The first 9 rows are patterns. Each new row is the sum of 3 different patterns, raised or lowered, with some noise. Before adding, each is slid sideways (what falls off one end comes back at the other) and multiplied by a number that may be negative. Names go in the order of the patterns.
Some rows, each with the names of its patterns after it:
[-1.84  0.29  0.24  1.87  1.67  0.08  0.48 -0.49 -0.19 -0.28  0.81 -1.54
  0.19 -0.65 -0.04 -0.86 -0.41  0.45 -0.24 -1.62 -1.42  1.88 -1.88 -0.53
  1.88  1.69  0.92 -0.84 -0.03  1.70 -0.11  1.81  0.26  0.69  0.66  1.37] => Ror
[ 1.19 -1.75  0.89  1.38  0.55  0.15  0.15  1.13  1.17  1.68  0.95 -1.85
 -0.84 -1.44  0.20 -1.70 -1.59 -0.70  0.90 -0.99  0.97 -0.41  1.34 -0.77
 -0.03  0.32  1.89  1.15 -0.19  0.46 -0.18  1.24 -0.89  0.94 -1.64  0.16] => nak
[ 1.09  1.27  0.35 -0.55 -0.12 -1.36  0.38 -0.10 -0.47 -0.76 -1.27  0.52
 -1.72  1.42 -0.18  0.31 -1.05  1.71  0.33  0.51 -0.76 -1.30 -0.92 -1.65
  0.22 -0.13  0.41  0.78 -1.22 -1.10 -1.52  0.63 -1.29 -0.96 -1.18  0.24] => gobo
[ 1.20  0.38 -0.17 -1.18  0.22 -0.87 -0.06  1.59  0.81 -1.72  1.53 -1.75
 -0.27 -0.99  0.66  0.46  0.25 -0.37  1.57 -0.16  0.01 -1.92  1.52 -0.12
 -1.72  0.94 -0.40 -0.01  0.81 -1.62  1.62 -0.93  0.33 -1.70  1.76  1.41] => bukug
[ 1.07 -1.52  0.67  0.51  0.19  1.57  1.16  0.03  0.44 -1.57  1.67 -1.40
  1.49 -1.28 -0.22 -0.20  1.61 -0.43  0.96 -0.15  1.14  1.31  0.44 -1.66
  0.53  0.34  1.31  1.02  0.94  0.61  1.28  0.79 -1.06  1.30 -0.39 -1.92] => Gubep
[-0.64  1.17 -1.20  0.28  0.15  0.54  1.38  0.80 -1.55 -1.09 -0.22  1.46
  0.43 -1.65 -0.07 -1.17 -1.88 -1.26 -1.16 -1.93  0.10 -0.30  1.76  0.23
  1.66  1.48  0.02  1.36 -1.23 -1.03 -1.34  0.80 -0.31 -1.31  0.93  0.27] => kibi
[-0.96  1.60 -0.70 -1.49 -1.45  0.47  0.97  1.87 -0.64 -1.38  1.86  0.94
  1.36  1.92  1.61 -1.71 -1.89 -0.49  0.08 -1.75 -1.04  0.47  1.46 -0.91
  1.02  1.59 -1.70 -1.87  1.54 -0.24 -0.10 -1.67  1.38  0.55 -1.16 -0.25] => lati
[-0.52 -1.10 -0.17  1.82 -1.46 -1.57  1.68  1.77 -1.90  1.70 -0.23  0.07
  1.19  1.61 -0.43 -0.57  0.57  1.12  1.33 -1.06 -1.70 -1.50  0.15  0.51
 -1.81 -1.67 -1.60 -1.55 -0.30 -1.48 -1.00  0.69  1.49 -0.07  0.71  0.02] => degiz
[ 0.17 -1.64  1.28 -0.19  1.30 -1.52 -1.59 -1.73 -1.05 -1.31  0.88  1.02
 -1.07 -0.10  0.98  0.74 -1.51 -0.39 -1.18 -0.68  1.90  1.48 -1.52 -0.61
 -0.76  1.51 -0.41 -0.89  1.36 -1.02 -1.65 -0.54 -1.33  0.21  0.79 -0.31] => zif

New rows. What belongs after each?
[-2.40 -0.03 -0.18  1.48  0.02 -0.50  1.04  1.28 -1.83 -0.97  0.90 -1.33
 -1.86 -1.15  0.60 -0.76 -3.15  0.09  1.52  0.06 -1.94  0.54  1.37  0.36
 -0.28  0.66 -1.40  0.91 -3.41 -0.87 -3.63 -0.19 -1.65 -2.47 -3.05 -1.48] => nak bukug lati
[ 2.35  0.89  1.84  1.43  0.47 -2.03  0.17 -1.83  0.12  0.96 -0.51 -1.03
 -0.61  0.08 -0.87 -0.07 -1.79 -0.27  0.18  1.08  0.05  1.95  2.16 -1.81
 -0.13 -0.90 -1.48 -0.28  1.63  0.34  0.49  1.07 -2.25 -0.91  3.05 -1.65] => bukug Gubep kibi
[-0.67  0.61 -1.43 -0.31 -0.02 -1.44 -0.73  1.18 -1.03 -0.08  0.03  0.10
  2.03 -0.23  2.72 -0.26  0.87 -0.90  0.97 -0.52  0.73  2.03 -0.51 -1.16
  0.51  1.35 -0.38 -0.06 -0.79  2.16  1.33  1.90  0.24 -1.71 -3.48  0.53] => nak kibi zif
[ 1.06  1.72 -1.22  1.96  0.82  1.53 -1.71  1.47 -0.73 -1.05  0.42  0.89
  0.13  0.98 -2.99  1.82  1.97  0.30 -0.72  3.95  2.42  1.32  0.61  0.29
  0.12  0.08  1.96  0.65  2.89  2.20 -1.36 -0.69  0.14  0.89  1.28  1.33] => Ror bukug zif
[ 2.14  4.06 -0.23 -3.21 -1.32 -0.74  1.82 -1.40  0.28 -2.23  1.44  0.85
 -0.01 -0.40 -0.20  3.87 -0.69  2.21  0.90  1.83 -2.44  2.03  2.07  1.05
  0.71  4.22  4.45 -1.24  2.87  1.68  1.58  1.46  5.26  2.55 -1.53  1.15] => Ror gobo degiz
[-2.19  2.59  1.41  1.31 -0.06  0.41  0.20 -0.92  0.41  0.60 -3.23 -1.51
  1.14  0.85  0.14  1.72 -0.90  0.83 -0.65  1.47 -0.21  0.83  0.89  1.42
  0.69  1.18 -2.07 -0.74 -2.48  1.82 -0.73 -3.96 -0.04 -0.74  0.13 -0.59] => nak bukug degiz
[-0.30  0.64 -0.37 -1.01 -1.76 -0.02  0.44 -1.48 -3.41 -1.77 -1.72  0.55
 -0.37 -1.66 -0.16  1.78  2.80  1.81  1.20 -2.19 -3.35 -2.02 -0.16 -0.10
 -1.56 -1.77  2.08  0.81 -0.68  3.36 -2.27 -0.57  0.92  1.15 -1.35 -1.34] => gobo lati degiz
[-0.43 -1.33  0.91  0.73 -0.27  0.80  0.74 -0.22 -0.14  2.10 -1.18 -0.80
  0.42  2.64  1.95  0.94  0.43  1.21  2.56  0.58  1.53 -0.33  1.93  2.08
 -0.07  2.67  0.96  3.14  1.32  0.67  0.06  2.88  1.59  1.95 -0.38  0.23] => nak gobo degiz
[ 1.34  0.96  1.42 -0.42 -0.87 -0.38  0.23 -0.02 -0.58  1.92  0.75 -0.33
  3.21  0.48  0.72  0.48 -0.11  1.44 -0.25  1.35 -0.11  0.95 -0.88 -1.54
  0.17  1.65  0.36 -1.09 -0.68 -1.72 -0.38  0.91  0.76 -1.06  2.14  1.00] => kibi degiz zif
[-1.58  1.47  0.18 -2.17 -1.96 -1.89 -3.61 -1.21 -2.45  0.91 -1.43  1.75
 -1.93  2.35  0.39  0.49 -0.36  1.89  1.53 -2.72 -0.83  1.22  1.30 -3.23
  3.21 -1.54  0.86  1.97 -1.60 -1.25  1.21  1.21  1.37 -0.41 -0.07 -0.41] => nak degiz zif
[-0.34  0.43  0.01  1.87  0.53  3.02  1.30  0.17 -1.25  1.34 -0.57 -0.30
 -3.35  0.09 -0.67 -1.66 -1.99 -2.56 -1.55 -0.34  0.05  0.35  0.21  0.72
  1.16 -0.07 -0.78  1.07 -2.81 -2.69 -0.59 -0.25 -0.72 -0.16 -0.23 -2.45] => nak gobo kibi
[ 0.81  1.67  1.98  2.21  3.00  2.90 -0.77 -0.77 -0.20  4.21  1.98  1.10
  0.72 -0.14  0.62  1.46  2.21  0.78  0.37  1.27  5.22 -0.53  1.10  4.29
  2.25  3.27  0.04  1.06  1.92  0.41  3.60  1.53  1.27  0.60  3.38 -0.56] => Ror kibi degiz
[-1.18 -2.35 -2.49 -2.96 -0.16 -2.42 -1.62 -1.11 -1.87 -4.87 -5.53 -4.28
 -0.89 -3.89 -1.41 -3.64  0.50 -3.21 -1.05 -1.81 -3.53 -4.12 -2.38 -1.98
 -2.79 -1.77 -2.82 -1.63 -4.33 -2.38 -1.13 -3.67 -1.10 -3.97 -3.19 -2.57] => nak gobo lati
[ 1.86  2.49  0.05  0.34 -1.29  1.46  4.13  1.59  4.25 -1.28  0.69 -1.85
 -0.55 -0.05  0.37 -0.44  0.66  0.76  3.71 -0.19  1.51  0.25 -1.71  0.70
  2.42  0.69  2.78 -0.91  1.12  1.61  1.59  0.62 -2.80  1.11 -0.01 -0.90] => nak gobo bukug
[-2.10 -2.07 -1.42 -2.55 -2.03 -2.25 -2.44  0.43 -3.24  2.02 -4.42 -1.46
 -1.84 -0.29 -4.29 -2.13 -3.41 -0.69 -1.75 -1.36 -2.05 -3.28 -0.49 -0.42
 -1.84 -0.96 -0.46  0.19 -2.36 -1.33 -0.80 -1.71 -0.82 -4.59 -2.46 -0.81] => nak gobo Gubep
[-0.69 -1.15  1.81  1.44 -1.95 -1.79 -2.51 -3.01  0.14  2.36  2.10 -0.03
 -0.90  2.45  0.28  1.27 -0.19  1.32 -0.41  0.47  2.42  2.68 -2.15  0.01
 -1.13 -0.34 -0.68 -1.23  1.76  0.81  1.11 -1.48  0.01  3.63  0.47 -0.31] => gobo kibi lati
[-3.40 -3.28 -1.96 -2.39 -3.02 -1.22 -1.88 -2.91 -4.55 -3.43 -2.76 -0.68
 -2.40 -2.62 -5.69 -0.68 -3.52  0.42 -0.13 -1.71 -4.49 -2.29 -2.51 -3.20
 -4.25 -4.68 -2.95  1.44 -1.96 -2.88 -2.48 -4.41 -2.77 -1.90 -3.85 -1.89] => Gubep lati zif
